There are 3 ways to turn a row about zero (a turn may also mirror it). The second row of each pair is the first, turned, with some noise. The first 27 pairs use one turn. New pairs use 3 turns, one after the other, and a turn may come again.
Some pairs, each with its turns in order after it:
[ 2.91  3.89 -3.58  3.20  1.79  4.11  2.81  0.42]
[ 3.10 -3.51 -2.28 -0.58 -2.97  3.12  2.18 -5.05] -> (2)

[-4.14 -2.36 -1.35 -3.23  0.98  3.71 -1.06 -0.78]
[-1.27 -2.62 -1.88  1.19  2.34 -4.25  0.86  3.69] -> (0)

[-2.41  2.29  4.08  3.96 -1.50  0.48  3.46 -0.82]
[-1.99  4.77  0.79  1.25  1.62 -1.70 -0.99 -4.72] -> (0)

[ 2.60  2.57  0.42  2.43 -2.47 -0.44  3.08 -3.14]
[-0.72  1.16 -0.26 -4.44 -0.70  2.73 -0.94 -3.91] -> (2)

[-0.72 -1.44  1.83 -1.07  2.41  1.54  3.29  1.26]
[-4.12  0.42  0.34 -2.64  0.64  0.25 -1.73 -0.44] -> (1)

[-0.04  2.74  2.21  0.44 -2.40 -2.71 -2.86 -2.64]
[ 1.66 -1.71 -2.12  4.40 -0.77 -3.07  0.88  0.65] -> (1)

[-3.48 -3.18 -0.23 -2.76 -2.14  1.51 -2.05  2.80]
[-0.19  1.98 -0.38  2.80  2.36 -3.91  3.05  2.46] -> (2)

[ 3.93  3.95 -3.22  1.57 -0.01  2.62 -3.68  2.52]
[-0.43 -1.63 -2.55  3.09 -5.68 -0.75  0.72 -4.06] -> (2)

[-0.02 -0.95 -0.89  3.20 -1.38  1.70 -3.28  2.87]
[ 1.75  0.67  4.09 -0.19 -0.86 -0.54  3.94  0.50] -> (1)

[-1.06  1.55  3.01 -1.48 -2.70  1.56  1.34 -3.29]
[-2.50  1.92  0.11  1.22  1.83 -1.41 -4.47  0.14] -> (0)

[ 2.37 -3.09 -3.27  2.28 -1.47 -0.13 -2.81  1.81]
[ 3.53 -2.30 -0.11 -4.70 -1.89 -0.29  0.98 -0.22] -> (0)

[ 3.38 -3.69  0.12 -4.13 -1.50  1.48 -0.92  2.12]
[-3.03  1.85  1.78  2.40 -1.53  0.68  4.69  2.02] -> (2)

[-3.37 -0.80  2.85 -2.56  3.65  4.09  1.65  1.57]
[ 0.72 -5.35  1.09  0.09  3.38 -1.64  3.39  2.36] -> (2)

[-4.00 -0.53 -0.38 -2.67 -3.04  1.69 -3.93  2.31]
[-1.49  1.51 -2.33  2.87  1.84 -5.29  1.79  0.96] -> (2)

[ 1.91  3.66  1.45 -0.66 -0.49 -2.63  0.56 -2.15]
[-0.62 -0.56 -3.07  4.37  0.38 -0.26 -0.67 -1.33] -> (1)

[-0.42  0.55 -0.19  1.95  2.68 -1.06 -3.76 -1.17]
[ 1.74  3.56 -0.58  1.06  0.78 -2.66  1.20  1.50] -> (1)

[ 1.68  4.08 -0.62 -3.81  0.13  2.59 -2.54 -1.60]
[-0.40  0.84 -0.17  2.42 -3.33 -0.23 -3.02  4.71] -> (0)

[ 2.75  2.42  1.04  1.28 -2.71  0.26  3.90  2.11]
[-2.85 -1.69  1.37  2.89 -1.33  2.87  0.33 -3.08] -> (1)

[ 2.22 -2.26 -2.14  0.88 -1.68 -3.08  1.80 -2.75]
[ 2.22  0.58  0.37 -3.42  3.13  3.40 -1.40  0.09] -> (0)

[ 3.86 -1.81  3.60  0.62  0.31  3.13 -3.56 -4.01]
[-5.31 -1.45  4.37  2.40  1.00  1.41 -0.75 -3.54] -> (2)

[-3.78  2.73  1.14 -0.36  3.09  2.81 -0.30 -3.94]
[-1.82  2.36 -5.22 -2.15 -2.59 -2.21  0.86  1.41] -> (1)

[-0.33 -2.18  1.79  2.28 -1.46 -1.44  2.27 -3.57]
[ 0.27 -0.53  0.61  0.97 -3.13 -2.35 -4.13 -0.98] -> (1)

[ 1.20 -1.11 -2.12 -2.04  1.92  1.32  0.31  1.29]
[ 0.15  0.81 -0.04 -2.54  2.46  2.14  0.15 -0.84] -> (1)

[-4.03  3.04 -2.61  3.66 -0.31  3.83 -1.08  2.32]
[ 3.23  2.57  0.58  1.65 -1.56 -6.15  2.75 -0.42] -> (0)

[ 1.50 -1.77 -4.12 -1.20 -0.47  3.49  2.10  0.71]
[ 1.36  0.68 -1.46  1.87  0.05  2.94  4.98 -0.84] -> (2)

[ 3.54 -2.91  1.56 -0.29  2.85 -0.52 -0.41 -4.06]
[-2.71  0.55 -3.96 -3.01  0.49  3.79 -0.47  1.52] -> (0)

[ 1.39 -0.87 -2.61 -3.58 -3.75 -2.07  0.23 -3.39]
[ 2.20 -1.58  1.10 -0.94  2.85  2.45 -4.40  3.08] -> (0)

New pairs. What belongs after each?
[ 1.53 -1.29 -3.83 -2.93 -0.68  3.83  2.66  1.99]
[ 5.11 -2.33  1.22 -0.50  3.96  1.49  1.68  0.87] -> (1) (2) (2)

[-1.37  3.23  3.31 -0.43  0.70 -1.98 -2.94 -0.92]
[ 1.92 -0.42 -2.24  3.06  3.05  2.20  0.25 -2.17] -> (0) (0) (1)

[ 1.51 -2.05 -3.53  1.03  2.43  1.01 -1.30 -0.96]
[-3.94 -1.96  2.11 -0.85  0.50 -2.36  0.03 -0.43] -> (0) (0) (1)

[-3.75 -0.97 -0.91 -0.12 -1.22  0.86  4.01 -1.76]
[-1.13 -1.68  2.29 -2.17  2.15  0.60 -3.18 -2.71] -> (1) (1) (1)

[ 0.73 -1.94  1.22  3.62 -1.14 -3.70 -0.90  2.25]
[-4.03  1.08  2.52 -0.60  0.71 -2.27 -2.35  2.04] -> (1) (2) (2)

[-0.69  2.72 -3.07  0.97 -0.23 -3.43 -0.70 -0.30]
[ 0.24 -2.02  2.13 -2.62 -3.07  1.37 -1.84 -0.26] -> (2) (0) (0)

[ 1.20  3.81 -1.79 -1.32 -2.65  0.62 -3.75  0.69]
[ 2.60  3.49 -3.13  1.63  0.77  2.48  2.33 -0.58] -> (2) (2) (1)

[ 1.18 -1.40 -1.55 -2.36  3.20 -3.73 -2.15  3.27]
[-4.97  2.97  2.25 -2.29  1.45  1.69 -1.22  0.47] -> (2) (0) (2)

[-2.87  2.05  1.92  1.89 -1.00  1.28 -0.38 -0.78]
[ 2.77  1.99  1.03 -1.45 -2.42  0.32  0.52 -1.73] -> (0) (1) (0)

[-2.79  0.04 -3.09  3.66 -2.32 -3.91  3.42  2.25]
[-1.06 -2.96 -0.28 -6.38 -0.81 -4.19  1.21 -0.24] -> (0) (2) (1)

[-2.38 -4.02  3.96  0.17 -0.81 -4.07  3.37 -2.56]
[-3.26  1.54  4.10  3.48  4.85 -0.11 -2.30 -1.45] -> (1) (1) (1)

[-2.59 -2.87  3.18  1.44  3.49 -1.51  1.19  1.89]
[-0.62  2.30 -0.50  0.44  5.72 -0.16  2.34 -0.88] -> (2) (0) (2)

[-0.73  3.43 -0.68  2.66 -2.37  0.41  2.84  0.30]
[-0.40  0.73 -0.42 -3.34 -2.49  2.43  2.60  1.73] -> (2) (2) (1)

[ 0.54  0.24 -2.17 -0.16 -3.29 -0.89 -0.98  0.29]
[-0.62  1.35 -3.03  1.91  0.26  1.71 -0.06 -0.24] -> (2) (2) (2)

[ 3.12  0.82 -0.71  1.68  0.50 -0.28 -4.03 -0.09]
[ 0.25 -2.51  1.26  0.59  3.61 -2.57  1.83 -0.46] -> (0) (0) (1)

[ 3.63  3.38 -0.74  0.33 -1.07 -3.05 -2.61 -3.11]
[ 3.45 -0.29 -2.78  1.27  0.21  2.03 -5.20 -0.26] -> (2) (2) (2)

[-0.29  2.27 -1.97 -2.23 -0.95  1.92 -3.59 -3.91]
[ 3.00  5.28  0.36  0.52  0.95 -0.13  0.89 -2.71] -> (2) (2) (1)

[ 3.86 -2.67 -1.15  2.54  0.69 -2.66  3.67 -2.12]
[-0.43 -0.72 -0.82 -2.22 -3.02 -1.04 -5.67  2.70] -> (2) (2) (1)

[-2.60 -1.89 -2.21 -3.97  0.53 -1.92 -1.95 -2.51]
[-4.45  1.58 -0.43  3.60 -2.91  1.28 -0.87  0.73] -> (0) (1) (0)

[-1.37  3.10  0.05 -1.85  2.18 -0.21  2.33 -0.39]
[-0.50 -0.10 -2.57  3.13 -2.20  0.42 -1.54 -0.42] -> (0) (0) (1)

[-0.67  1.71 -3.25 -0.35  1.14 -3.10  3.11 -0.38]
[-2.47  2.45  4.19  0.69  1.78  0.84 -0.84  0.38] -> (1) (1) (0)

[-0.51  1.11 -1.47  0.80  2.42  0.05 -4.15  0.51]
[-0.37 -2.61  2.68 -2.21  0.71 -0.68 -2.23  1.94] -> (1) (2) (0)

[-0.79 -3.50  3.09  3.51 -1.12 -1.29  0.13  2.11]
[ 1.14 -0.81 -0.94  1.16 -2.69 -1.12  5.22  1.77] -> (0) (0) (0)

[ 3.64  1.20 -3.00  1.51  0.41  0.47  2.13  3.94]
[ 2.94  0.31  1.74  2.65  4.49 -0.18 -2.88  0.98] -> (1) (1) (0)

[ 2.58 -1.54  1.00 -3.57  0.05  0.27  0.37 -3.89]
[ 0.47  2.08  3.98  2.53 -0.41  1.06 -3.00  0.48] -> (0) (2) (1)

[ 4.15 -2.59 -0.88 -0.57 -0.83 -2.66 -2.31 -3.05]
[ 3.16  1.67 -1.46  1.12  1.01 -1.26 -5.11  1.55] -> (2) (2) (1)

[ 3.75  2.99  0.77 -0.52  0.15 -1.89 -0.96  1.62]
[-2.75  1.87 -0.90  0.68 -0.56 -1.78 -3.10  2.07] -> (0) (0) (2)

[ 2.80 -3.91 -2.99  2.32  3.24 -1.19 -1.66 -1.27]
[-1.48 -2.66 -1.80  3.64 -3.34 -0.45 -4.12 -0.91] -> (2) (1) (1)

[ 0.61 -2.25 -3.15 -1.09  3.72  0.49 -1.09 -2.50]
[-2.97 -0.64 -1.01 -5.04  0.80 -0.39  0.16  0.18] -> (2) (1) (2)

[ 3.25 -1.19  1.91  2.53  0.97  1.95 -1.13 -3.43]
[ 2.39  0.16 -0.43  1.65 -1.16  2.08  5.12 -0.35] -> (0) (1) (2)

[-1.33  0.54  3.53  2.84  3.30 -3.30 -2.62 -0.66]
[ 1.58  1.13  2.80 -2.02 -2.21 -0.97 -4.70  2.66] -> (0) (1) (0)

[ 1.67  1.12 -0.93  0.10  3.27  0.63 -1.56  3.11]
[-0.52  1.47  1.69  2.58  0.72  2.11  2.66  2.08] -> (1) (2) (2)

[ 1.49 -2.19 -3.68 -2.92  0.81 -1.58  3.40 -2.94]
[-2.83  1.70  2.85  2.21  3.40 -2.17 -1.56  3.25] -> (2) (1) (0)

[-2.39 -1.79  0.20  2.46 -3.87 -1.73  3.03 -2.96]
[ 1.06  4.13 -2.71  2.36  1.07  3.60  0.44  1.78] -> (0) (1) (1)

[ 3.82  0.74 -3.52  0.91 -1.22 -3.48  0.93  2.07]
[-0.77  1.23 -0.35 -0.29  4.95  3.75 -1.75  1.57] -> (0) (1) (2)

